There are 8 hidden switches. A switch that is on adds its own fixed numbers to the row, and there is some noise. The rows also spread widely along 9 directions, which tell nothing about the answers.
In the rows, 100 means zero.
Known rows, each followed by its switches (1 for on, 0 for off):
| 122 |  84 |  76 | 118 | 109 |  84 |  96 |  92 | 102 |  90 | 100 |  91 |  99 | 122 |  89 | 101 | 103 |  90 | 115 | 101 | 114 |  82 |  91 |  83 |  89 |  98 |  85 |  89 | | 0 1 0 0 0 0 0 0
| 119 |  91 |  82 | 121 | 107 |  77 | 124 | 111 |  88 | 101 |  88 |  88 |  88 |  97 |  65 | 111 | 108 | 109 |  84 |  86 | 127 |  94 |  91 |  99 |  87 |  94 | 128 |  64 | | 1 0 0 1 1 1 0 0
| 101 |  91 | 114 | 111 |  93 | 106 | 130 | 123 |  90 |  81 |  92 |  86 | 107 |  97 |  69 | 104 |  99 | 114 |  76 |  83 | 134 |  96 | 100 |  90 | 103 | 112 | 109 |  70 | | 1 1 0 1 1 0 1 0
|  97 |  89 | 102 | 103 | 107 |  87 |  93 |  98 | 110 |  78 |  96 |  75 | 115 | 107 | 112 | 112 | 116 |  91 | 116 | 107 | 125 | 106 |  86 |  92 | 114 | 126 |  80 | 101 | | 1 0 0 0 0 0 0 1
|  98 |  85 |  83 | 105 | 109 |  99 |  95 | 101 | 112 |  95 |  93 |  89 | 105 | 104 |  99 |  96 | 112 |  62 | 114 |  97 | 113 |  97 | 102 | 104 | 100 |  95 |  83 |  95 | | 0 1 0 0 1 0 0 1
| 113 |  96 | 113 |  95 | 115 | 107 | 117 | 129 |  90 |  91 | 104 |  77 | 104 |  96 | 104 |  90 | 117 | 102 |  82 |  95 | 110 | 120 | 100 | 101 | 104 | 104 |  89 |  98 | | 0 1 1 0 1 0 0 0
|  89 | 105 |  98 |  76 |  90 |  92 | 106 |  95 |  97 | 110 | 122 |  70 | 104 |  80 | 122 | 110 | 126 | 122 | 105 | 124 | 131 | 111 |  93 | 111 | 112 | 119 |  88 | 114 | | 1 1 0 0 1 1 1 0
| 111 | 107 |  69 | 106 | 109 |  60 | 119 | 119 |  89 | 110 | 111 |  87 |  91 |  94 | 100 | 112 | 133 | 119 | 110 | 102 | 131 |  89 |  74 | 121 | 100 |  90 | 125 |  89 | | 0 1 0 0 1 1 0 1
|  95 |  90 | 106 | 104 |  72 | 102 |  91 | 101 | 116 |  83 |  96 |  69 | 116 |  95 |  93 | 120 | 110 | 107 | 109 | 110 | 122 | 105 |  92 |  99 | 121 | 122 |  89 | 104 | | 0 0 0 0 0 0 0 0
|  96 |  80 |  74 |  71 |  99 | 110 |  87 |  86 | 112 | 115 |  65 |  81 | 104 |  88 |  85 | 106 | 133 |  59 |  82 | 107 | 115 | 114 | 126 | 160 |  90 | 105 | 115 |  91 | | 0 1 1 0 0 1 0 0
| 101 | 110 | 107 | 102 | 109 |  79 | 119 | 117 | 105 |  90 | 107 |  94 | 111 | 103 | 103 | 100 | 114 | 109 | 114 |  97 | 127 |  92 |  77 |  87 | 104 | 103 |  88 |  97 | | 0 0 1 1 1 0 0 1
| 113 |  98 |  81 | 100 | 121 |  79 | 116 | 114 |  92 | 101 |  93 |  92 |  99 | 104 |  97 | 103 | 119 | 105 |  99 |  97 | 128 |  95 |  86 | 110 |  88 | 100 | 107 |  86 | | 1 1 1 0 1 0 0 1
| 111 |  92 |  81 |  94 | 124 |  90 |  98 |  99 | 105 |  98 |  95 |  82 | 106 | 105 | 110 |  99 | 120 |  83 | 110 | 105 | 111 | 103 |  90 | 111 |  97 | 106 |  85 | 107 | | 1 1 0 0 1 0 0 1
| 140 |  89 |  88 | 122 | 100 |  86 | 116 | 139 | 105 |  96 | 115 |  55 |  96 |  88 |  91 | 112 | 114 | 127 | 106 | 106 | 100 | 114 |  73 |  87 | 110 | 106 |  89 | 114 | | 1 1 1 1 1 0 1 0
| 102 |  91 | 102 |  91 |  91 | 111 | 105 | 110 | 105 |  93 | 102 |  78 | 101 | 101 |  84 |  91 | 103 |  86 |  89 | 100 | 109 | 110 | 104 |  95 | 102 | 110 |  82 | 106 | | 1 1 0 0 0 1 1 0
| 129 |  82 |  80 | 104 | 112 |  88 |  76 |  94 | 115 |  83 |  84 |  80 | 109 | 134 |  86 | 118 | 111 |  89 | 120 | 109 | 111 |  88 |  81 | 105 | 106 | 117 |  81 | 102 | | 0 1 0 0 1 1 0 0
| 111 |  91 |  83 | 134 |  72 |  93 | 116 | 140 | 112 |  90 | 109 |  71 |  94 |  96 |  77 | 112 | 102 | 102 | 116 | 101 | 107 | 106 |  73 |  84 | 117 |  90 |  88 | 105 | | 1 1 1 0 1 1 0 0
|  97 |  83 |  91 | 121 |  76 | 107 | 108 | 102 | 102 |  99 |  91 |  85 |  89 |  87 |  65 | 107 |  95 |  85 |  90 |  96 | 124 | 106 | 109 |  80 |  95 |  90 |  99 |  72 | | 1 0 1 0 1 1 0 0
|  92 |  77 |  98 |  78 | 113 | 109 |  81 |  85 | 108 |  88 |  67 |  72 | 122 |  99 | 111 | 121 | 132 |  76 |  93 | 110 | 131 | 118 | 112 | 140 | 112 | 135 |  95 |  95 | | 1 1 0 0 1 0 0 1
| 127 |  97 | 104 |  77 |  93 | 109 |  97 | 107 | 102 |  97 |  82 |  75 | 108 |  95 |  79 | 110 | 101 | 123 |  65 | 107 | 102 | 114 | 100 | 117 |  90 | 125 | 103 | 100 | | 1 0 1 0 0 0 0 0
| 129 |  94 |  86 | 106 |  86 | 100 | 100 | 122 | 104 | 103 | 114 |  70 | 100 |  90 |  95 | 105 | 105 | 124 |  99 | 108 | 103 | 107 |  87 |  92 | 102 |  96 |  85 | 112 | | 0 1 1 0 1 0 0 1
|  89 | 115 | 109 |  82 |  90 | 107 | 123 | 108 |  93 | 109 | 136 |  93 |  98 |  79 | 115 |  77 | 100 | 116 |  96 | 107 | 119 | 105 |  98 |  74 |  95 |  94 |  70 | 113 | | 1 1 1 0 1 0 1 0
|  87 |  85 |  95 | 103 |  61 | 121 | 118 | 116 |  99 | 118 | 115 |  61 |  95 |  46 |  98 | 100 | 115 | 100 |  80 | 106 | 116 | 136 | 120 | 103 | 108 |  93 |  97 | 102 | | 1 1 1 0 0 0 0 1
| 123 |  97 |  95 |  99 |  94 | 105 | 108 | 130 | 102 |  98 |  96 |  79 | 105 |  93 |  86 | 100 | 109 | 109 |  86 |  97 | 105 | 109 |  92 | 111 | 101 | 100 |  99 | 102 | | 0 1 1 0 1 0 0 1

New rows. What belongs after each?
| 105 |  95 |  77 | 114 | 100 |  98 | 120 | 121 | 103 | 113 | 122 |  83 |  86 |  79 | 104 |  81 | 110 |  81 | 106 |  98 | 101 | 113 |  97 |  84 |  92 |  72 |  81 | 107 | | 1 1 1 0 1 0 0 1
| 121 |  88 |  60 | 129 | 101 |  87 | 114 | 117 | 102 | 107 | 113 |  79 |  85 |  92 |  90 |  96 | 104 |  86 | 118 |  98 |  95 | 100 |  84 |  86 |  94 |  72 |  89 | 103 | | 1 1 0 0 1 0 0 0
| 111 |  91 |  82 | 117 |  90 |  92 | 107 | 108 | 100 | 104 | 120 |  72 |  95 |  87 | 104 | 105 | 111 | 110 | 112 | 108 | 112 | 105 |  91 |  87 | 106 |  90 |  87 | 103 | | 0 1 0 0 1 0 0 0
| 117 |  92 | 108 |  90 | 104 | 109 |  89 | 104 | 102 |  93 | 121 |  74 | 105 | 111 | 109 |  91 | 104 | 103 | 105 | 109 | 107 | 112 |  91 |  78 | 110 | 114 |  58 | 116 | | 0 1 0 0 1 1 0 1
|  83 | 106 |  93 |  95 | 108 |  75 | 125 |  99 |  92 | 110 | 116 |  87 |  94 |  76 | 126 |  98 | 131 | 100 | 104 | 108 | 133 | 110 |  99 | 101 |  95 |  97 | 103 |  92 | | 1 0 1 0 0 0 0 0
| 129 |  95 |  88 | 100 | 114 |  92 | 112 | 104 |  88 | 113 | 115 |  75 |  78 |  89 |  95 |  87 | 110 | 102 |  78 | 102 | 101 | 118 | 102 |  86 |  79 |  94 |  91 |  94 | | 1 0 1 0 0 1 0 0
| 124 |  99 |  75 |  98 |  69 |  98 |  87 | 101 | 112 | 113 |  88 |  85 |  99 |  91 |  62 | 121 | 100 | 120 |  94 | 109 | 114 |  95 |  88 | 115 |  94 |  99 | 107 |  96 | | 0 0 1 0 1 1 0 1
| 132 | 105 |  86 |  95 | 115 |  67 | 100 | 112 |  94 |  99 | 119 |  75 | 107 | 108 | 122 | 113 | 123 | 143 | 115 | 116 | 119 |  92 |  66 | 104 | 106 | 114 |  94 | 113 | | 0 1 0 0 1 0 0 1
| 121 |  94 |  95 | 107 | 111 |  92 | 106 | 114 | 102 |  89 |  99 |  88 | 101 | 113 |  85 |  90 | 102 |  92 |  95 |  92 |  99 |  98 |  92 |  90 |  92 |  98 |  92 |  95 | | 0 0 0 0 0 0 0 0
| 118 |  87 |  55 |  98 |  97 | 107 | 100 |  95 | 102 | 125 |  91 |  86 |  84 |  86 |  71 |  95 | 104 |  76 |  87 | 102 |  97 | 105 | 112 | 119 |  76 |  77 | 104 |  95 | | 1 1 0 0 1 1 0 0
|  91 | 109 |  99 |  95 |  97 |  97 | 126 | 123 |  95 | 100 | 109 |  97 | 102 |  89 |  99 |  92 | 109 | 106 |  93 |  95 | 127 |  99 |  93 |  99 |  98 |  95 |  99 |  95 | | 1 1 1 0 1 0 0 1
| 115 |  85 | 122 | 102 | 108 | 118 | 124 | 144 |  88 |  79 |  80 |  72 | 109 |  96 |  80 |  99 | 110 | 101 |  56 |  83 | 111 | 128 | 104 | 113 | 103 | 115 | 108 |  84 | | 1 1 1 0 1 0 0 0
|  97 |  97 |  97 | 102 |  80 | 103 | 114 | 115 | 100 | 106 | 123 |  61 |  96 |  64 | 115 | 107 | 119 | 116 | 103 | 118 | 117 | 125 |  99 |  93 | 114 | 103 |  80 | 113 | | 1 1 1 0 1 0 1 0
|  93 | 111 | 106 |  67 | 110 |  97 | 107 |  92 | 102 | 103 | 100 |  96 | 117 | 100 | 114 |  96 | 122 | 109 | 102 | 110 | 129 |  96 |  96 | 115 |  97 | 115 |  90 | 105 | | 0 1 1 1 1 0 0 0
|  92 |  96 |  95 |  90 |  94 | 100 |  92 |  93 | 112 |  95 |  99 |  83 | 115 |  97 | 113 | 112 | 117 |  95 | 116 | 116 | 132 | 102 |  92 | 103 | 109 | 119 |  79 | 106 | | 1 1 1 0 1 0 0 1
| 102 | 106 |  89 |  90 |  79 | 105 | 102 | 106 | 110 | 105 |  98 |  92 | 107 |  87 |  83 | 101 |  94 | 105 |  98 | 103 | 110 |  99 |  92 | 101 |  97 |  97 |  92 | 105 | | 1 0 0 0 1 0 0 1
| 112 |  81 |  89 | 120 | 105 |  99 | 117 | 134 | 103 |  89 |  97 |  67 |  92 | 100 |  83 |  98 | 117 |  75 |  94 |  93 | 103 | 119 |  94 | 101 | 107 |  96 |  96 |  95 | | 1 1 1 0 0 1 0 0
|  80 |  93 |  93 |  83 | 106 | 105 | 111 |  98 |  93 | 101 |  76 | 101 | 106 |  94 |  84 | 100 | 119 |  75 |  80 |  90 | 141 |  99 | 115 | 130 |  93 | 106 | 118 |  73 | | 1 1 0 0 1 1 0 1
| 104 | 107 |  89 |  89 |  78 |  82 |  95 |  91 | 103 | 106 |  99 |  84 | 110 |  85 |  98 | 134 | 113 | 148 | 102 | 116 | 145 |  94 |  81 | 109 | 100 | 120 | 109 |  95 | | 1 0 1 0 1 0 0 1
| 127 |  94 |  92 | 118 | 116 |  81 | 111 | 126 |  95 |  83 | 108 |  83 |  97 | 117 |  93 | 100 | 109 | 111 | 109 |  95 | 113 |  88 |  81 |  87 | 101 | 102 |  92 |  93 | | 0 1 0 0 1 0 1 0
|  94 |  83 | 108 |  77 |  86 | 117 |  75 |  88 | 113 |  92 |  97 |  66 | 123 |  90 | 114 | 116 | 118 |  93 | 108 | 120 | 123 | 115 | 109 | 111 | 120 | 132 |  69 | 115 | | 0 1 0 0 1 0 1 1
| 130 | 101 |  99 |  96 | 125 |  88 | 112 | 114 |  87 |  90 | 104 |  92 | 104 | 120 |  97 |  93 | 107 | 121 |  91 |  95 | 112 |  91 |  84 |  95 |  90 | 107 |  97 |  94 | | 0 1 0 0 1 0 0 0
|  84 | 117 |  87 |  95 |  66 |  89 | 114 | 110 | 119 | 101 |  96 | 104 | 109 |  92 |  78 | 107 | 100 | 108 | 111 | 104 | 123 |  84 |  81 | 109 |  98 |  96 | 105 | 103 | | 1 0 1 0 0 0 0 0
| 118 | 100 |  70 | 105 | 110 |  77 | 112 | 114 |  95 | 107 | 105 |  89 |  94 |  97 |  98 | 107 | 114 | 110 | 105 | 102 | 117 |  93 |  80 | 109 |  90 |  94 | 106 |  96 | | 1 1 0 0 1 0 0 1
| 112 | 102 |  94 |  98 | 101 |  90 | 107 | 104 |  92 | 109 | 109 |  79 |  98 |  83 | 105 | 108 | 117 | 123 |  92 | 109 | 122 | 109 |  96 | 102 |  94 |  98 | 105 |  92 | | 0 0 1 0 1 0 0 0
|  92 | 111 | 121 |  65 |  83 | 122 | 100 | 101 | 107 |  95 |  99 |  97 | 123 |  98 |  98 |  94 | 100 | 111 |  88 | 106 | 121 | 103 | 101 | 110 | 102 | 117 |  81 | 109 | | 0 1 1 0 1 0 0 0
| 124 | 111 |  79 |  98 | 103 |  65 | 117 | 114 |  91 |  94 |  98 | 104 |  99 | 127 |  71 | 109 | 102 | 132 |  97 |  97 | 125 |  68 |  65 | 102 |  84 | 105 | 119 |  87 | | 1 1 0 0 0 1 0 0
|  96 |  98 |  78 |  90 |  77 | 100 |  95 |  89 | 108 | 113 | 109 |  81 | 105 |  81 | 104 | 109 | 114 | 105 | 112 | 117 | 118 | 100 | 100 | 110 | 102 |  97 |  90 | 110 | | 0 1 0 0 1 0 0 0
| 105 | 112 | 105 |  88 |  95 |  92 | 105 | 121 | 109 |  91 | 104 |  87 | 109 | 104 |  91 | 106 | 108 | 114 | 105 | 105 | 119 | 103 |  74 |  99 | 107 | 113 |  88 | 107 | | 1 0 1 0 1 1 0 1
| 102 |  85 |  96 | 109 |  89 | 100 | 113 | 132 | 116 |  96 | 102 |  56 | 106 |  86 |  88 | 105 | 128 |  84 | 104 | 105 | 101 | 126 |  95 | 114 | 122 | 106 |  93 | 110 | | 0 1 1 1 0 1 0 0
|  74 | 105 |  95 |  74 |  47 | 126 |  85 |  88 | 126 | 109 |  83 |  93 | 121 |  74 |  80 | 113 | 100 |  92 | 100 | 111 | 122 | 102 | 108 | 129 | 112 | 104 |  94 | 108 | | 0 0 0 0 1 0 0 1
|  86 |  95 |  85 |  93 | 113 |  94 | 110 |  98 | 105 | 107 | 116 |  87 |  94 |  96 | 114 |  78 | 119 |  60 | 113 | 106 | 106 | 110 | 103 |  95 |  98 |  91 |  73 | 110 | | 1 1 0 0 0 1 0 0
| 103 |  94 |  89 |  95 |  69 | 113 |  99 | 125 | 114 | 106 | 109 |  64 | 103 |  77 |  87 | 106 | 113 |  99 | 101 | 107 | 103 | 117 |  97 | 116 | 119 |  99 |  87 | 118 | | 0 1 0 0 1 1 1 1
| 122 |  87 |  88 | 119 |  90 |  92 | 113 | 124 | 101 |  99 | 103 |  63 |  94 |  83 |  87 | 111 | 110 | 112 |  91 | 103 | 101 | 120 |  90 |  96 | 101 | 100 | 102 |  98 | | 1 0 1 0 0 0 0 0
|  82 |  86 | 108 | 110 | 123 |  98 | 123 | 129 |  95 |  87 | 104 |  84 |  98 |  95 | 110 |  80 | 131 |  52 | 102 |  86 | 122 | 120 | 108 |  98 | 110 |  92 |  86 |  85 | | 0 1 1 0 1 1 0 1
|  91 |  82 |  91 | 111 |  95 |  84 | 104 | 103 | 104 |  91 | 105 |  62 | 104 |  93 | 110 | 116 | 136 |  88 | 113 | 112 | 127 | 112 |  97 | 110 | 121 | 113 |  94 |  96 | | 0 1 0 0 0 1 0 0
| 101 |  88 |  92 |  89 |  98 |  95 | 119 | 112 |  96 | 112 | 105 |  59 | 100 |  69 | 102 | 109 | 135 | 106 |  82 | 108 | 121 | 125 | 103 | 126 | 107 | 113 | 113 | 101 | | 1 1 0 1 0 1 0 1
| 100 |  97 |  91 | 108 | 112 |  73 | 117 | 112 |  94 |  97 | 100 |  88 |  94 |  91 | 101 | 104 | 131 |  98 |  99 |  93 | 134 |  99 |  97 | 103 |  93 |  98 | 112 |  77 | | 0 0 1 0 0 0 1 1
|  98 |  97 |  92 |  98 | 104 | 103 | 103 | 106 | 111 |  86 |  86 | 102 | 112 | 117 |  86 |  92 |  97 |  77 | 107 |  94 | 111 |  89 |  91 |  99 |  95 | 101 |  82 |  98 | | 1 1 0 0 1 0 0 0
|  98 |  91 | 105 | 116 | 121 |  75 | 109 |  96 |  93 |  81 | 106 |  82 | 104 | 111 | 118 | 111 | 117 | 106 | 117 | 104 | 137 |  97 |  85 |  71 | 107 | 114 |  85 |  83 | | 1 0 0 0 1 0 0 0
| 119 |  73 |  90 | 108 |  90 | 100 |  96 | 108 |  90 | 106 | 107 |  46 |  92 |  74 |  99 | 121 | 127 | 116 |  86 | 112 | 117 | 128 | 108 | 112 | 112 | 112 | 101 |  95 | | 0 1 0 0 1 1 1 0
| 125 |  95 | 122 |  96 | 117 |  92 | 102 | 124 |  95 |  66 |  95 |  86 | 114 | 134 |  82 | 108 | 104 | 119 |  88 |  90 | 129 |  90 |  79 |  92 | 109 | 130 |  89 |  89 | | 0 1 0 0 1 1 1 1
| 100 |  78 |  90 | 126 |  98 | 104 | 107 | 115 | 104 |  82 |  90 |  87 |  97 | 108 |  71 | 101 | 101 |  66 | 100 |  86 | 119 | 101 |  99 |  86 | 104 |  95 |  91 |  80 | | 1 1 0 0 1 1 0 1
| 129 |  74 |  99 | 116 | 112 | 111 | 101 | 111 |  90 |  88 |  86 |  73 |  98 |  96 |  79 | 101 |  98 |  93 |  71 |  88 | 107 | 118 | 109 |  86 |  91 | 105 |  97 |  77 | | 1 0 0 0 1 0 0 1
| 134 | 102 |  72 | 106 |  98 |  88 | 104 |  94 |  91 | 116 | 122 |  91 |  85 |  95 |  95 |  96 |  93 | 132 |  99 | 111 | 110 |  90 |  86 |  73 |  73 |  88 |  86 | 101 | | 1 1 1 0 1 0 0 0
| 135 |  86 |  78 |  99 | 107 | 101 |  97 | 111 |  93 | 117 | 106 |  64 |  88 |  84 |  93 | 100 | 120 | 104 |  83 | 106 |  99 | 121 | 103 | 113 |  90 |  94 |  98 |  99 | | 0 1 1 0 1 1 0 1
| 113 |  84 | 105 | 115 | 116 |  85 | 114 | 133 |  96 |  76 | 107 |  57 | 111 | 101 | 115 | 111 | 127 | 108 | 101 | 102 | 118 | 118 |  82 |  97 | 123 | 125 |  93 | 102 | | 1 1 0 0 0 0 0 1
| 106 |  83 | 110 | 123 | 103 |  84 | 109 | 119 | 106 |  70 |  98 |  70 | 116 | 108 | 103 | 122 | 117 | 111 | 115 | 102 | 139 | 100 |  75 |  79 | 122 | 126 |  86 |  90 | | 1 1 1 1 1 0 0 1
| 112 |  79 |  87 | 123 |  75 |  90 |  96 | 103 |  99 |  96 |  97 |  69 | 105 |  86 |  88 | 136 | 117 | 126 | 101 | 111 | 141 | 101 |  96 | 100 | 110 | 112 | 108 |  78 | | 0 1 1 0 1 0 0 1
| 115 |  82 |  94 | 127 | 105 |  92 | 104 | 113 | 101 |  86 | 102 |  79 |  99 | 109 |  93 | 102 | 109 |  91 | 108 |  96 | 118 | 100 |  94 |  79 | 101 |  97 |  86 |  88 | | 0 1 1 0 1 0 0 0
| 129 |  85 |  88 | 102 | 102 |  99 | 101 | 109 |  92 | 100 | 105 |  70 |  93 | 101 |  84 | 102 | 106 | 109 |  78 | 101 | 106 | 111 |  96 |  98 |  93 | 111 |  95 |  95 | | 1 1 0 0 0 1 0 1
| 102 |  73 |  92 | 115 |  77 | 112 |  98 | 120 | 124 |  90 |  94 |  53 | 109 |  90 |  79 | 112 | 114 |  75 | 108 | 107 | 102 | 123 |  95 | 101 | 126 | 113 |  79 | 114 | | 1 1 0 1 0 1 0 1
| 107 | 103 | 113 |  95 | 103 |  91 | 119 | 136 |  98 |  79 |  86 |  83 | 111 | 103 |  80 | 104 | 109 | 111 |  78 |  86 | 120 | 103 |  87 | 113 | 106 | 120 | 112 |  91 | | 1 0 0 0 0 0 1 1
| 103 |  98 | 115 |  79 |  98 | 122 | 100 | 110 | 105 |  80 |  89 |  90 | 123 | 108 |  88 |  95 |  94 |  97 |  88 |  96 | 115 | 105 |  99 | 103 | 105 | 122 |  80 | 106 | | 1 1 0 0 1 0 0 1
| 126 | 116 |  99 |  86 | 119 |  80 | 123 | 115 |  89 | 101 | 114 |  93 | 103 | 106 | 102 |  95 | 109 | 141 |  92 | 100 | 124 |  91 |  74 |  88 |  85 | 108 |  96 |  98 | | 1 1 1 1 1 0 0 1
| 103 | 104 | 119 | 111 |  53 | 112 | 120 | 152 | 106 |  82 | 125 |  54 | 120 |  76 |  93 | 119 |  99 | 153 |  97 | 109 | 117 | 121 |  68 |  88 | 141 | 121 |  88 | 121 | | 1 1 0 0 1 0 0 1
|  92 | 108 | 106 |  80 | 105 |  92 | 118 | 117 |  93 | 104 | 101 |  87 | 102 |  85 | 102 | 100 | 122 | 106 |  84 | 101 | 128 | 116 |  95 | 115 |  99 | 108 | 105 |  94 | | 1 0 1 0 1 1 0 1
|  74 |  85 | 105 | 118 |  81 | 108 | 111 | 115 | 106 |  83 |  98 |  85 | 109 |  87 |  97 | 106 | 116 |  77 | 109 |  97 | 137 | 105 | 106 |  93 | 118 | 100 |  88 |  84 | | 0 1 1 0 1 0 0 1
| 100 |  91 |  88 |  89 |  92 |  98 | 103 |  92 |  98 | 122 | 118 |  66 |  98 |  68 | 111 | 105 | 129 | 105 |  99 | 116 | 120 | 119 | 105 | 110 | 106 | 102 |  91 | 106 | | 0 1 0 1 1 1 0 1
| 110 |  83 |  86 | 104 |  98 | 106 |  98 | 116 | 110 |  94 |  84 |  73 | 103 |  98 |  79 | 111 | 112 |  81 |  95 | 101 | 116 | 111 |  97 | 113 | 105 | 107 |  96 |  95 | | 1 1 1 0 1 1 0 1
| 126 |  78 |  77 | 106 | 113 |  85 |  87 | 110 | 112 |  92 |  84 |  64 | 107 | 105 | 101 | 121 | 132 |  91 | 107 | 110 | 108 | 111 |  91 | 125 | 107 | 117 |  98 | 104 | | 0 1 1 0 0 0 0 1
| 100 |  95 | 102 |  97 | 101 | 101 | 103 | 100 |  94 |  97 | 115 |  86 | 106 |  96 | 108 |  91 | 109 | 101 | 102 | 102 | 122 | 100 | 100 |  83 | 102 | 104 |  78 |  96 | | 0 1 0 0 1 0 0 1
|  96 |  85 | 115 | 101 |  84 | 116 | 102 |  99 |  91 |  92 | 115 |  70 | 103 |  87 | 100 | 100 | 110 | 104 |  86 | 104 | 131 | 119 | 112 |  82 | 114 | 111 |  81 |  88 | | 0 1 0 0 1 1 0 1
| 102 |  79 |  90 | 101 | 102 | 110 | 106 | 114 | 105 | 101 |  94 |  68 | 102 |  85 | 100 |  92 | 123 |  69 |  90 | 100 |  98 | 123 | 114 | 120 | 104 |  97 |  93 | 101 | | 0 1 0 0 0 0 0 0
| 113 |  87 |  76 |  96 | 124 |  95 | 101 |  84 |  88 | 108 |  90 | 100 |  89 | 111 |  85 |  90 | 106 |  77 |  87 |  95 | 118 |  93 | 109 | 104 |  72 |  93 | 101 |  75 | | 1 1 0 0 1 1 0 0
|  98 | 105 |  96 |  88 | 111 | 101 | 121 | 133 | 108 |  95 |  93 |  86 | 109 |  97 |  99 |  91 | 120 |  86 |  99 |  98 | 106 | 113 |  88 | 126 | 105 |  99 |  96 | 111 | | 1 1 1 0 1 0 0 0
| 105 | 101 | 101 |  92 |  92 | 100 |  99 | 112 | 121 |  96 |  95 |  78 | 112 |  99 |  85 | 106 | 107 |  97 | 109 | 108 | 112 | 108 |  81 | 100 | 111 | 114 |  80 | 113 | | 1 0 1 1 1 1 0 1
|  79 |  84 | 101 | 123 |  94 | 101 | 120 | 127 | 104 |  89 | 119 |  65 | 100 |  87 | 109 | 102 | 120 |  73 | 116 |  98 | 121 | 123 |  93 |  85 | 129 |  99 |  77 | 102 | | 1 1 0 0 1 1 0 1
|  90 |  99 |  98 |  92 | 112 | 103 | 115 |  96 | 103 | 109 | 105 |  90 | 101 |  82 | 106 |  84 | 112 |  74 | 100 |  97 | 115 | 111 | 106 |  92 |  97 |  93 |  86 |  97 | | 1 0 0 1 1 0 0 1
| 100 | 126 | 109 |  84 |  95 |  90 | 122 | 121 |  98 | 100 | 120 | 102 |  98 |  98 |  95 |  89 | 101 | 126 |  95 |  98 | 122 |  96 |  76 |  86 |  96 |  99 |  91 | 102 | | 1 0 1 0 1 1 0 1
| 123 |  84 |  89 | 120 |  78 | 110 | 101 | 121 | 113 |  98 | 100 |  69 | 105 |  90 |  75 | 108 | 101 | 105 | 102 | 101 | 103 | 108 |  92 |  87 | 108 |  99 |  84 | 105 | | 0 1 1 1 1 0 0 1
|  91 |  87 |  96 |  84 |  93 | 106 |  74 |  74 | 119 |  94 |  86 |  76 | 121 |  97 | 109 | 119 | 117 |  82 | 115 | 118 | 120 | 108 | 106 | 114 | 112 | 121 |  78 | 108 | | 0 0 0 0 1 0 0 0
